All groups share one centre, and each spreads out both ways along 10 directions, with some noise.
(in the rows, 128 means zero)
Known rows, each followed by its group:
[130 114 143 140 130 144 132 132 138 127 106 122 168 89 151 165 114 97 121 152] => k_165
[133 169 153 126 155 113 67 77 148 103 133 118 132 144 131 138 115 136 130 120] => k_305
[116 103 123 134 124 132 114 136 141 119 123 136 104 124 162 150 122 106 155 132] => k_165
[101 127 184 135 122 59 101 135 144 137 174 115 74 177 112 105 111 137 132 99] => k_305
[170 114 135 168 118 95 173 141 135 136 121 130 98 130 108 104 86 107 110 87] => k_165
[124 171 127 171 148 148 94 111 126 110 140 162 113 157 165 96 101 60 111 103] => k_848
[96 85 110 104 99 159 158 145 108 185 109 150 108 143 131 113 137 150 117 115] => k_305
[164 124 148 140 120 127 122 134 157 115 135 114 110 104 124 141 101 123 137 133] => k_848
[143 163 140 122 102 143 115 89 147 94 136 135 98 132 125 155 152 138 175 115] => k_435
[126 112 122 140 149 142 108 124 135 128 111 120 144 118 154 137 132 121 104 145] => k_305
[132 108 117 125 137 169 119 118 132 130 117 121 93 88 149 122 79 123 139 120] => k_814
[145 84 69 132 175 61 127 165 154 77 107 116 103 108 185 133 112 90 169 152] => k_305
[120 135 160 126 133 136 131 112 131 129 143 118 113 122 131 114 113 108 105 117] => k_848
[129 147 142 97 114 124 152 116 121 114 135 131 106 105 129 108 57 107 143 96] => k_435
[145 104 112 156 147 137 123 145 140 134 116 121 128 106 134 145 122 124 147 138] => k_848
[132 131 156 141 100 135 124 115 144 107 122 124 122 125 135 154 161 119 123 132] => k_848
[116 162 168 131 109 193 115 92 119 109 119 143 145 112 149 139 129 62 76 119] => k_848
[114 138 133 141 128 131 118 138 122 144 140 134 152 130 121 139 113 135 157 137] => k_814
[139 153 155 102 146 85 95 92 154 98 126 123 129 153 126 154 144 133 131 124] => k_165
[136 134 117 141 129 185 113 123 134 125 129 125 130 108 153 123 126 125 128 149] => k_165
[109 133 110 117 84 161 137 115 122 129 122 144 128 135 135 149 164 150 156 134] => k_435
[116 97 101 152 117 101 158 100 126 123 111 127 96 146 166 113 143 139 136 110] => k_165
[141 128 121 156 109 121 139 128 148 94 119 138 106 128 169 132 135 90 137 129] => k_814
[196 114 115 150 137 104 120 158 164 131 99 150 118 156 124 126 101 104 98 121] => k_435
[133 126 135 112 182 100 108 104 144 128 131 115 93 153 137 111 127 136 125 117] => k_848
[120 122 135 124 104 143 152 128 121 124 108 137 145 103 138 148 124 101 114 130] => k_305
[137 145 193 132 104 131 92 115 167 114 144 131 96 139 140 138 116 91 114 123] => k_305
[103 98 121 123 124 109 163 150 108 153 133 127 115 124 104 128 141 151 148 112] => k_165
[116 138 133 121 154 113 94 104 141 112 140 122 105 149 144 131 157 141 142 131] => k_165
[163 134 158 136 119 119 107 137 164 136 135 128 115 139 113 143 109 135 150 128] => k_435
[171 160 137 122 123 137 136 83 156 68 126 106 101 99 142 133 130 113 129 133] => k_814
[146 130 157 140 148 151 124 89 130 112 133 97 110 108 101 117 148 134 68 114] => k_814
[108 167 127 170 109 127 103 120 126 134 147 144 158 142 148 135 106 128 178 138] => k_814
[121 121 117 112 137 146 136 100 134 117 117 132 94 145 151 122 171 119 118 120] => k_435
[112 117 125 151 104 151 117 121 113 160 108 154 125 144 119 137 122 139 121 97] => k_305
[116 162 140 138 200 128 108 97 115 127 152 117 120 139 136 89 117 102 106 107] => k_848
[150 124 145 166 114 128 96 152 166 134 135 142 107 132 149 135 91 110 145 133] => k_435
[71 107 117 208 152 126 153 133 83 161 157 107 131 94 126 102 88 129 164 96] => k_814
[101 149 138 138 144 126 116 112 120 114 152 118 131 126 138 127 143 119 153 132] => k_165
[149 104 130 152 134 94 137 144 146 135 137 104 111 112 102 140 116 161 164 124] => k_848
[171 138 156 134 139 139 134 100 148 106 124 103 115 107 112 127 129 130 104 122] => k_814
[185 114 132 155 107 134 94 166 179 114 103 156 99 126 136 156 92 83 130 123] => k_814
[109 103 116 113 143 94 123 147 115 137 113 114 164 122 130 127 107 139 94 137] => k_435
[119 179 134 143 136 158 108 84 121 99 157 119 125 120 148 110 129 131 147 136] => k_165
[108 128 144 138 123 137 111 121 124 135 130 127 134 127 134 136 131 124 123 132] => k_305
[127 161 133 158 138 98 112 115 129 109 154 126 117 157 133 99 117 128 134 116] => k_435
[135 108 132 142 147 107 149 148 129 125 129 125 114 117 129 125 118 94 125 116] => k_848
[111 128 129 160 143 146 162 110 106 134 135 104 146 103 136 103 133 124 110 134] => k_165
[114 106 119 145 68 88 135 213 135 172 122 189 161 174 122 168 119 91 173 135] => k_814
[121 151 156 116 120 133 148 104 117 110 131 134 135 122 117 140 135 89 113 106] => k_848
[154 131 121 119 141 133 180 128 114 138 122 131 128 110 99 115 107 110 120 102] => k_435
[173 149 95 118 118 125 165 111 122 92 97 150 131 113 94 152 140 123 140 96] => k_435
[161 99 113 90 136 124 165 161 153 107 106 130 118 115 142 151 184 95 123 162] => k_814
[161 138 104 112 129 82 148 155 136 119 124 157 104 147 113 129 86 109 174 97] => k_848
[96 153 79 163 110 122 119 99 100 84 130 147 112 156 170 108 161 121 135 114] => k_435
[121 109 125 166 164 118 118 126 144 150 124 114 157 142 167 129 154 132 123 167] => k_814
[121 143 171 99 127 122 132 116 156 74 155 100 110 102 165 141 153 68 141 162] => k_305
[106 104 141 153 132 116 114 132 129 146 122 132 116 147 138 119 129 113 97 109] => k_305
[138 121 96 180 138 152 146 131 114 125 109 141 146 99 131 139 120 104 144 120] => k_305
[99 94 95 149 115 109 151 114 116 128 106 133 112 153 158 128 173 145 127 119] => k_165

New rows. What belongs after each?
[130 152 131 111 138 116 133 112 125 118 133 133 124 143 120 128 132 124 142 118] => k_848
[120 97 133 87 126 104 156 122 139 130 124 104 116 127 129 137 181 153 125 150] => k_848
[107 116 117 107 122 160 197 130 96 153 126 137 119 107 139 93 102 106 121 117] => k_435
[108 136 160 150 125 150 111 103 126 140 144 132 111 145 133 120 147 117 111 112] => k_305
[143 116 159 133 154 142 173 127 131 148 139 118 103 100 112 119 117 95 132 111] => k_435
[176 109 135 169 97 126 184 128 144 136 100 130 120 99 135 115 58 100 109 106] => k_165
[123 112 129 168 91 129 150 151 126 131 123 135 129 104 121 154 128 111 147 124] => k_848
[168 141 120 150 102 141 126 150 154 123 134 133 130 105 128 139 94 134 169 147] => k_848
[120 169 117 144 115 89 124 112 112 101 145 131 142 140 113 118 120 145 147 111] => k_435
[133 150 153 158 137 124 147 103 129 118 148 114 118 115 137 105 95 101 126 114] => k_165
[130 113 121 112 141 129 164 136 112 134 111 132 157 89 101 163 138 112 143 123] => k_848
[159 112 113 145 191 135 90 123 152 135 104 125 130 107 123 152 104 128 151 122] => k_848
[127 124 147 161 129 97 101 140 141 119 136 120 125 132 122 144 126 125 140 126] => k_435
[95 101 123 146 118 112 102 140 113 162 126 137 126 148 121 127 109 162 128 111] => k_305
[112 112 138 112 128 152 143 111 126 131 123 124 114 116 129 145 172 132 140 128] => k_435
[132 105 123 115 155 84 132 125 135 140 116 136 95 144 113 136 112 135 150 89] => k_848
[128 144 136 172 135 100 121 121 121 91 145 108 147 100 102 157 138 125 158 120] => k_435
[140 77 146 135 165 182 136 139 152 147 113 108 107 78 151 142 130 85 118 148] => k_435
[148 139 166 137 121 138 95 128 166 143 145 124 116 137 129 139 117 146 158 145] => k_435
[125 67 146 134 167 140 155 152 130 131 110 97 121 57 122 159 132 87 113 129] => k_435
[122 102 133 162 99 163 137 142 138 118 116 119 140 94 156 157 169 95 109 160] => k_848
[116 106 114 138 124 131 134 142 133 113 117 131 118 118 161 140 136 94 139 132] => k_305
[151 138 145 180 132 137 125 127 140 116 135 132 115 121 123 129 119 89 124 115] => k_305
[146 111 122 100 151 111 175 150 115 159 110 123 168 112 85 128 118 135 102 121] => k_435
[155 124 140 127 137 129 124 118 155 92 104 137 127 118 132 169 153 84 121 129] => k_848
[108 167 144 150 126 148 90 85 125 112 132 137 146 128 131 153 132 121 141 112] => k_305
[153 134 161 141 110 106 132 143 160 94 140 127 112 111 136 146 100 75 143 128] => k_305
[173 121 120 153 136 146 114 131 152 135 110 137 102 136 131 124 98 128 128 119] => k_305
[129 92 78 129 151 135 133 153 131 134 110 121 131 100 158 137 126 131 153 160] => k_305
[130 135 133 134 127 144 135 94 131 118 128 113 116 108 142 122 114 136 134 126] => k_814
[121 108 110 167 142 111 117 144 139 135 130 129 97 144 150 110 123 127 147 120] => k_848
[107 89 141 88 144 101 177 155 120 146 137 85 139 107 128 106 134 128 85 159] => k_305
[136 131 161 153 136 141 125 121 136 130 142 100 130 93 115 128 107 124 124 133] => k_848
[120 126 111 126 152 120 156 115 101 103 123 110 146 86 112 133 133 116 123 115] => k_435
[175 147 139 121 123 172 198 124 140 99 131 126 114 77 134 130 145 68 137 143] => k_305
[120 131 130 119 104 133 133 124 136 117 124 141 111 149 153 121 145 108 119 131] => k_848
[118 135 123 137 143 116 101 110 137 114 136 135 96 150 147 129 132 123 159 120] => k_305
[125 140 142 104 122 118 135 130 120 134 144 133 116 140 104 121 126 131 134 107] => k_165
[113 118 141 117 94 162 150 119 101 127 127 131 98 97 110 124 113 127 108 91] => k_814
[112 118 162 114 146 85 134 125 127 127 141 105 120 127 112 126 116 126 124 110] => k_435
[136 145 135 143 144 142 173 130 112 148 173 106 112 115 93 101 147 151 160 130] => k_305
[140 119 108 131 128 122 105 134 152 110 114 145 101 130 161 149 111 120 171 132] => k_305
[116 104 110 115 125 113 137 138 130 135 121 135 98 151 148 115 135 126 131 129] => k_848
[162 132 147 142 150 113 123 100 164 115 129 112 97 125 149 114 92 114 130 122] => k_165
[125 136 149 141 142 80 114 101 137 91 141 116 96 144 115 135 155 123 142 101] => k_435
[109 91 148 93 102 96 143 157 136 140 138 118 116 123 134 133 110 125 126 138] => k_305
[119 128 104 144 124 132 137 137 116 127 138 129 137 106 123 144 120 140 188 134] => k_305
[151 140 156 143 140 119 131 125 141 118 138 118 115 122 121 109 99 99 110 115] => k_165
[134 150 164 85 137 141 134 87 134 103 122 114 144 115 119 158 169 118 107 139] => k_848
[96 112 123 119 114 150 134 113 94 178 113 145 132 157 111 117 129 172 105 101] => k_305
[127 118 139 122 111 144 134 135 139 124 122 132 117 117 139 141 122 106 129 133] => k_305
[93 157 151 169 127 146 86 151 92 177 169 137 166 132 80 128 87 152 156 108] => k_814
[128 140 151 128 121 140 107 124 126 141 137 133 119 127 103 126 90 137 132 105] => k_814
[85 114 129 119 96 129 155 122 103 137 130 136 114 138 128 136 164 139 150 115] => k_435
[133 141 118 162 148 144 125 131 123 108 122 154 134 124 144 136 131 62 124 116] => k_848
[150 142 187 145 88 187 136 116 137 117 132 95 176 46 100 173 115 122 117 157] => k_848
[124 145 120 171 124 169 102 106 136 99 117 133 148 111 169 142 148 101 119 154] => k_165
[125 100 136 145 190 109 129 88 143 143 123 88 101 124 165 101 107 145 122 129] => k_814
[111 129 141 109 121 128 137 139 117 137 138 132 141 141 119 134 160 128 119 135] => k_814
[134 131 134 137 146 141 97 121 143 131 136 117 143 139 134 133 151 149 129 155] => k_435
[110 123 133 100 162 113 122 98 117 141 115 131 123 136 106 144 132 148 143 95] => k_848
